The first 6 rows are patterns. Each new row is the sum of 2 different patterns, raised or lowered, with some noise. Before adding, each is slid sideways (what falls off one end comes back at the other) and multiplied by a number that may be negative. Names go in the order of the patterns.
(in the rows, 128 means zero)
Some rows, each with the names of its patterns after it:
[163 103 148 146 141 177 161 175 116 120 139 135 125 130 103 143 137 128
 100 172 156  90 146 152 144 124 101  97  88 118 140 115 105 175 123 130
 135] | (4)
[124 137 128 148  85 120 122 121 124  96 118 169 127 133 164 124 132 122
 140 130 117 104 111 121  96 145 117 122 135 122  97 139 120 140 129 146
 145] | (5)
[105 102 103  87 103 109 138 151 109 123 140 135 136  93 165  91 122 105
 123 145 128 122 114 111 126 127 169 152 155 142 154 113 135 151 112 166
 123] | (1)
[105 164 124 144 144 170 159 120 138 135 150 130 111 114 104 121  83  99
  89 131 140 131 123 123 133 148 151 107 112 164 139 152 122 144 146 132
 105] | (2)
[146 140 161  97 154 133 123 162 134 103 145 134 132 101  98 119 130 163
 140  90  98 126 131 122  95 107 136 126 128 136 109 138 130 121 106 113
 108] | (0)
[175  92 160 135 150 138 128 139 122  75  94 112 119 104  86 109 130  66
 144 113 126  88  78 120  81  93 138  96  88 130 117 102 149 160 121 106
 112] | (3)

New rows, each followed by the names of its patterns:
[136 166 131 147 140 141 128 147 162 149 191 178 171 138 133 163 109 131
 135 112 148 120 131 152 171 165 139 150 160 146 144 119 108  89 116 142
 102] | (4) (5)
[107  96  73  77  89 110 114 106  95 111 120 120  98 103 121 141  84  91
 125  95 110 112 115 130 134 151 124 101 121 128  76 121 105 105  89 136
 103] | (4) (0)
[ 95 110 117  99 106 144  80 139 118 116  98  98  99 129 100 128  76 133
 106  87 136 119  58 137 113 116  68  61 100  93 130 129  60  63 111 112
  95] | (0) (3)
[ 81  72  97 112 111 134  74 107 115  95 140 109  93 127 105 113  80  89
  70 100 129 109  69  60  96 132 100  80 108 109 105 101 118  89 105  89
  86] | (5) (0)
[129 121 113 112 140 114 145 142 121 118 130 141 133 111 145 141 135 123
 136 149 157 137  95 122 128 107 164 147 158 134 150 132 157 161 129 182
 118] | (5) (1)
[125 129  87 115 105 106  86 124 113  82 151  86 124 149 142 121 165 138
 151 116 120 154 126 123 120 135 120  91 151 124 140 104 104 158 128 141
 167] | (5) (1)
[151 130 155 155 104 116 125 127 126 113 163 167 119 172 158 136 122 126
 130 139 116 139 102  96 119 121 113 173 193 128 126 144 192 126 149 181
 138] | (1) (3)
[109 144 113 118 168 152 133 123 144 187 121 159 125 148 168 156 148 133
 108 136 140 131 125 111 121 150  93 149 134 151 121 118 124 101  97 163
 104] | (0) (3)
[159 143 151 136 115 122 170 173 158 150 150 189 147 140 149 135 139 177
 125 143 138 157 140 147 129 123 113 154 146 141 148 117 138 184 135 109
 138] | (5) (0)
[180 164 139 152 140 104 137 126 137 133 133 144 159  93 143 111 165 100
 109 143  91 118 168 108 115 140 158 151 163 162 114 122 163 195 125 160
 152] | (0) (3)
[106 136 110 100 137 101 112 131 130 117 125 101 146  93 133 109 121 126
 114 125 102 116 107 113 117 109 113 112  95  85 122  89 118  95  95 105
  92] | (5) (3)
[101 104 113 132 139 130 137 148 106  85 149 123  87 135 116 116 116 123
  91  87 107 140 102 103 110 121  98 138  73 134  79  77  75  79 138 122
 103] | (4) (1)
[139 125 140 156 102  94 122 126 153  72 143 141 147 135 123 113 143 144
 137 114 118  81 125 119 147  82 164 129 107 171 104 113 161 157 153 141
 126] | (1) (0)
[123 121 140 146 116 114 117 126 109 109  98  95 112  94 101  97 107 114
 100 123  98 113 127 112  96 114 127 116 126 120 136 127 114  81  93 152
 122] | (2) (0)
[130 165 159  95 143 110  78  68  91 131 104  93  97 130 102 154 141 135
 145 123 160  95  95 133 113 106 126 104  91 165 168  91 103  96 168  89
 136] | (2) (3)
[138 156 140 160 134 133 151 121 169  94 111 109 109 102  90 109 169 143
 121 154 133 136 131 119 154  99 107 105 121 114 144 118 116 124 125 106
 164] | (5) (1)
[137  80 101 100 160 151 139 110 124 101 179  98 118 136 125  91 127 149
 113 108 142 160 161 154 133 129 154 166 151  89 140 157 142  95 154 114
 110] | (4) (0)
[134  95 148 138 125  90 164 145 101 151 170 130 138 105  95 107 123 128
 124 108 178 109 115 130 164 121 154 128 126 176 162 173 100 111 143 134
 126] | (4) (0)
[ 82  81  82  63  71 109 106  43 164  99 114  87  99  87  89  99 132 125
 104 152  95  85 142 147 106  96  81 164  91 139  98 168 143  83 137 128
  81] | (4) (3)
[120 105  89 122  95 105 131  89  83  72 125 113  57  69  63  98  56  97
  85 112 122  62  75  93  77  71  70 120 103  89  87  96 130  75 112  98
 130] | (5) (2)
[147 137 125 123 145 139 146 124 129 122 133 139 122 133 119 153 142 133
 135 136 157 142 114 126 123  99 144 119 131 126 117 134 152 134 133 148
 130] | (5) (0)
[187 147 166 166 135 168 176 139 146 138 112 102 138 144 158 103 155 124
 118 125 142 151 144 162 191 173 145 135 165 173 147 135 181 145 132 160
 171] | (1) (3)
[148 119 133 143 113 158 130 118  97 102 107 111 118 133 152 118 126 128
 124 144  97 161 103 137 119 122 142 130 131 118 106 119 118 157 129 137
 125] | (1) (2)
[125 155 146 137 117 122 136 147 106 110 127 131 101  97 111 126 134  86
 137 125 103  86 105 138 123 102 128 105 139 127 146 142 169 152 154 115
 116] | (1) (2)
[172 140 158 116 197 163 150 132 128 199 148 111 153 166 130 139 146 151
 146 140 140 155 140 144 140 102 123 150 144 150 170 126 153 143 157 107
 112] | (5) (2)
[109 114 113 106 144 145 140 132 110 135 137  82 130 129 124  95 157  96
 110 114  76  95  95 127 130 105 114 117 112 145 104 115 111 165  88 100
 158] | (4) (5)
[186 160 169 148 149 177 156 128 132 155 169 158 153 156 190 143 196 153
 156 141 136 163 133 133 160 157 150 146 153 135 180 175 150 149 168 206
 124] | (2) (3)
[ 98 108 128 115 121  89 103 114 135  60  80 151  95  89 100 110 139 141
 145 114  94 116 140  72 129  99 115  84 133 107  98  93  72  85  70 113
 108] | (4) (0)
[146  82 139 108 133 103 114 139  71  88 150 111  97 122 118 119 161 172
 138 108 129 189  99 160 138 150 161 150 172 116 104 109 122 153 120  81
 133] | (0) (3)
[168 153 138 177 129 130 149 124 155 138 188 169 110  94 118 177 131 127
 138 187 168 134 158 131 171 147 121 109 106 117 117 128 138 117 176 148
 134] | (2) (0)
[171 163 145 132 153 151 140 126 117 162 141 147 136 178 166 118 150 152
 156 138 120 120 110 132 121 119 110 161 142 141 139 151 130 159 157 134
 149] | (4) (2)
[155  76 124 121 121  85 120 109 116  76 103 115 101 102  82 115  69  60
 115  93 104  53  67 142  78  92 148  84  88 104 113  94 113 108  89  89
  67] | (5) (3)
[ 58 107 119  66  81  70 127  48 112  67  91  81  37  98  78  89 107  81
  58  53  54  68  69  73 113  71  69  98  64  50  98 104 101 121  80  92
 110] | (5) (1)
[184 137 165 154 192 132 130 146 141 156 115 121 168 123 141 138 117 117
 139 164 147 129 119 134 153 133 141 122 166 158 157 110 165 149 156 125
 140] | (5) (2)
[145 108 129 164 122 126 145 159 153 162 160 124 131 160 185 134 158 153
 174 162 141 153 144 119 141 135 143 142 141 146 158 110 146 120 165 114
 122] | (0) (3)
[193 179 166 149 191 186 205 200 200 187 183 199 158 199 146 171 160 187
 169 147 166 194 166 163 216 181 179 173 193 182 183 153 164 174 165 175
 158] | (4) (5)
[138 124 126 140  92 135  98 113  97 135 107  93 109 113 100  93 148 123
 118 113 129 121 132  99 106 120 124 102  96 143 116 102  96 129 135 148
 148] | (4) (5)
[139 118  95 173 106 133 125 119 158 139 127 109 113 121 152 180 184 136
 170 161 122 170 161 104 181 140 123  96  94 100 121 152 156 126  98 132
 152] | (1) (0)
[ 76  90  96 126 169 158 124 101 130 154  85 105 152  86  90 122 122 130
 101 108 109  61 139 142  95 107 126  83  94  98 115 117  84 101  57 124
  72] | (4) (3)
[126 119 125 114  99 140 103 120  99 156 137 128 128 123 143 129  92 139
 128 105 132 130 123 117 131 125 156 134 120 140 102 118 120 111 131 156
 107] | (5) (1)
[ 99  88  68  92  79  75  86  84  81 106  82  96 100 104 103  78 112  79
 100  63  88  96  90  88  72  81 110  93 112 119 101 100  99  93  96  96
  76] | (5) (1)
[157 111 116 160 153 139 126 121 133 157 136 135  99 112 130 138 143 125
 179 170  82 151 138 105  92 113 113  88 123 119 131 103 163 121 126 149
 143] | (2) (3)
[127 103  95 125 155 155 151 142 130 159 170 151 146 170 193 110 137 187
 155  95 131 150 170 179 163 154 178 164 180 142 154 156 140 133 177 124
 116] | (4) (5)
[ 84 119 121  67  81 134 100 155 115 117  75  90 147 125  62  70  93 125
 102  59  88 101  42 131  80  98  77  82 110  84  58  96  43  98  77  88
  86] | (0) (3)
[ 72  75  57  81  49  84  85  94 112 115 104 105  86 148 101  82  73 134
 127 126  95 109 110 107  82 111 154 118 130 137 132 137 112 104 135 122
  91] | (1) (2)
[109  92  81  93 102  39 112  91  81  53  38 105  72  78 119  74  73 124
 113  73 122 166 110 102  91 167  84 144 103 119 143 108 132 115  83  95
  90] | (2) (3)
[158 156 119 108 149 152 137 141 139 167 185 185 179 155 198 190 162 155
 144 150 141 172 141 130 131 147 150 103 152 140 154 140 143 149 189 165
 123] | (4) (2)
[103 170 154 167 145 128 127 157 159 157 127 169 120  99 128 142 129 153
 120 105 134 104 153 156 152 191 176 166 164 153 108 172 156 138 165 155
 199] | (4) (1)
[117  97 115 111  98  55  63 110  84  96 113 125 109  94  83 103 123 109
  92 102  88  97  53  59  70  98 100  94  86 108  79 129 117  87  83 116
 104] | (1) (2)
[132 114 142 141 143 121 148 150 129 109 188 100 132 119 152 172 147 134
 107 120 163 159 178 160 168 172 175 123 147 161 123 184 133 120 122 133
 116] | (1) (0)
[112 116 114 129 117 148 115 129 133 155  98  88 168 110  97 110 144 143
 159 157 135 102 127 148  72 129 111 140  95 152 107 109 129  84  67  79
 134] | (4) (5)
[187 119 119 127 192 191 141 165 164 149 170 156 133 142 147 130 101 137
 155 161 110 175  96 118  93 147 113 120 142 148 155 165 126 145 162 167
 154] | (0) (3)
[119 159 117 192 172 190 156 122 153 164 122 161 145 138  85 142 108 118
 113 120 115  90 164 118 140 158 167 161 193 153 153 134 144 128 128 160
 126] | (4) (1)
[101 162  98 123  96 100  98 102  86 150 148 122 127 158 152 135 105 168
 112  88 101 121 141 127  98 109 147 127 134 202 151 160 139 166 118 129
 133] | (5) (1)
[129 118 152 133 167 159 155 175 153 166 138 135 142 141 141 113 113 109
 147 137 120 125 108 150 107 127 146 168 167 130 154 136 121  94 124 147
 123] | (1) (2)
[120 136 157 118 114 151 152 122 138 164  99 147 165 136 166 157 185 146
 138 142 121 126 159 135 149 142 140 135 180 152 112 149 151 159 128 116
 121] | (4) (0)
[168 107 115 201 159 104 134 134 180 162 165 158 171 187 135 129 142 138
 110 100 181 131 136 126 122 150 137 189 169 193 180 195 151 160 143 154
 160] | (4) (2)
[145 122 146 105 140 137 120 127 136 109 140 122 122 107 110 136 120 119
 106 157 125 132 125 122 151 139  93 129 111  89 115 128 118 110 121 119
 140] | (5) (0)
[196 174 162 160 140 156 166 125 104 126 179 170  78 157  97 146 113 120
 139 160 169 143 170 140 135 117 141 164 136 177 113 152 163 185 201 156
 219] | (2) (3)
[ 44 130  88  96  80  83  90  92 109 183 153 140 124 146 127 125 119 146
 119 110  87 118 127  76 125 116 103 152 123  98 122 131  93  47 139  92
 111] | (1) (3)
[102  84 132 141 112 119 110 138  92 126  91  95 140  95 126 149 128 133
 151  90 101 140 122 131 117 128 125 100  95 137 123 109 108  97  66 117
  67] | (5) (2)
[138 149 146 134 131 134 161 174 139 147 156 149 168 130 171 118 140 138
 143 162 152 158 151 128 153 148 182 158 163 169 172 140 152 173 148 190
 161] | (1) (2)
[173 156  99 178 135 116 149 109 128 106 164 170 158 159 161 172 167 150
 151 152 183 134 125 196 132 134 131 150 181 176 190 153 169 172 180 117
 162] | (4) (5)
[123 131 121 108 102 119  95 105 113 136 138 121 106 117 102 140  86 132
 105  97 105 130 117 115 114 127 127 122 116 117 123 152 142 132 108 124
 148] | (1) (0)
[166 181 202 178 143 219 155 191 173 211 218 173 210 193 184 154 190 166
 173 184 130 142 212 185 186 173 191 155 161 168 168 161 143 160 198 165
 196] | (5) (3)
[143 171 142 136 127 145 153 145 132 151 150 119 153 126 133 125 139 154
 148 125 123 119 167 129 147 146 140 149 172 127 131 136 158 161 143 129
 108] | (2) (0)
[161 129 115 164 129 164 145 132 142 139 163 150 109 139 162 133 140 154
 113 126 140 141 130 103 141 131 139 145 109 151 134 136 185 156 126 150
 150] | (0) (3)
[145 142 183 135 163 174 119 138 169 126 137 132  88  90 133 165 145  61
 139  94 122 102  97 112 120 126 171 160 128 137 145 157 128 115 167 120
 144] | (0) (3)
[201 177 143 163 157 164 146 133 142 176 177 116 175 143 170 148 146 175
 188 158 127 163 125 149 121 133 161 151 161 154 167 181 193 175 173 207
 185] | (5) (2)
[ 82 113 124 134 131 155 164 136 177 100 131 154 163 162 168 144 136 144
 127 126 133 106 134 117 154 100 187 159 130 145 108 123 108 125 155 131
 132] | (1) (2)
[161 145 136 148 141 147 196 167 158 159 176 185 171 137 185 119 175 136
 172 185 133 176 186 131 168 173 161 172 171 135 106 146 185 177 118 170
 128] | (0) (3)
[168 160 152 172 155 127 172 129 145 121 120 138 132 168 178 117 125 164
 147 145 118 137 154 139 134 144 129 137 158 136 127 138 129 145 162 167
 128] | (5) (0)
[ 97 121 102 128 117 131  92 137 156 133 166 135 120 119 129 141  84 124
 107 103 124 107  54  75 100 128 132  77  98 134 120 126  97 134  93 114
  93] | (1) (0)
[171 203 170 154 161 157 184 154 128 144 132 146 101 113 113 154 175 159
 133 138 156 172 171 121 130 188 160 175 150 157 170 157 128 122 179 140
 172] | (2) (0)
[161 128 127 114 130 126  92 138 105 120 108 109  79 141 132 142 130 144
 149 140 153 116 137 117 132 141 121 137 114 125 153 116 158 158 136 145
 153] | (5) (2)
[146 163 144 154 151 154 179 157 158 158 192 114 141 186 139 141 160 152
 177 173 184 153 138 168 167 122 149 176 154 131 177 144 158 151 100 131
 117] | (4) (5)
[106 140 172 138 114 213 120 144 142 189 146 156 180 169 168 185 201 122
 135 160 127 112 141 128 157 111 157  89 167 144  96 148 148 152 166 135
 118] | (4) (3)
[159 163 134 194 135 160 135 150 160 168 145 145 147 144 154 199 170 176
 167 186 157 165 176 135 182 167 151 138 138 129 148 150 163 176 143 151
 173] | (1) (0)
[ 86 119  69  91 127 114 124  78 136 122 104  73  54 107 134 128  93 104
 128 147 147 108 148 131 136 123  92 106 120 131 117 109  76 116  94 104
  79] | (2) (0)
[ 99  80  90  82  68  96  84  85  62 108  85 104 102 113  91 112  66  87
 105  69  75  96  98  84  70  79 100 102 115 117  55  77  92  86  90  90
  71] | (5) (0)
[185 180 171 151 164 177 188 176 161 181 161 182 153 155 157 194 148 162
 151 175 160 134 171 150 157 127 186 176 166 168 158 191 183 137 179 164
 157] | (5) (2)
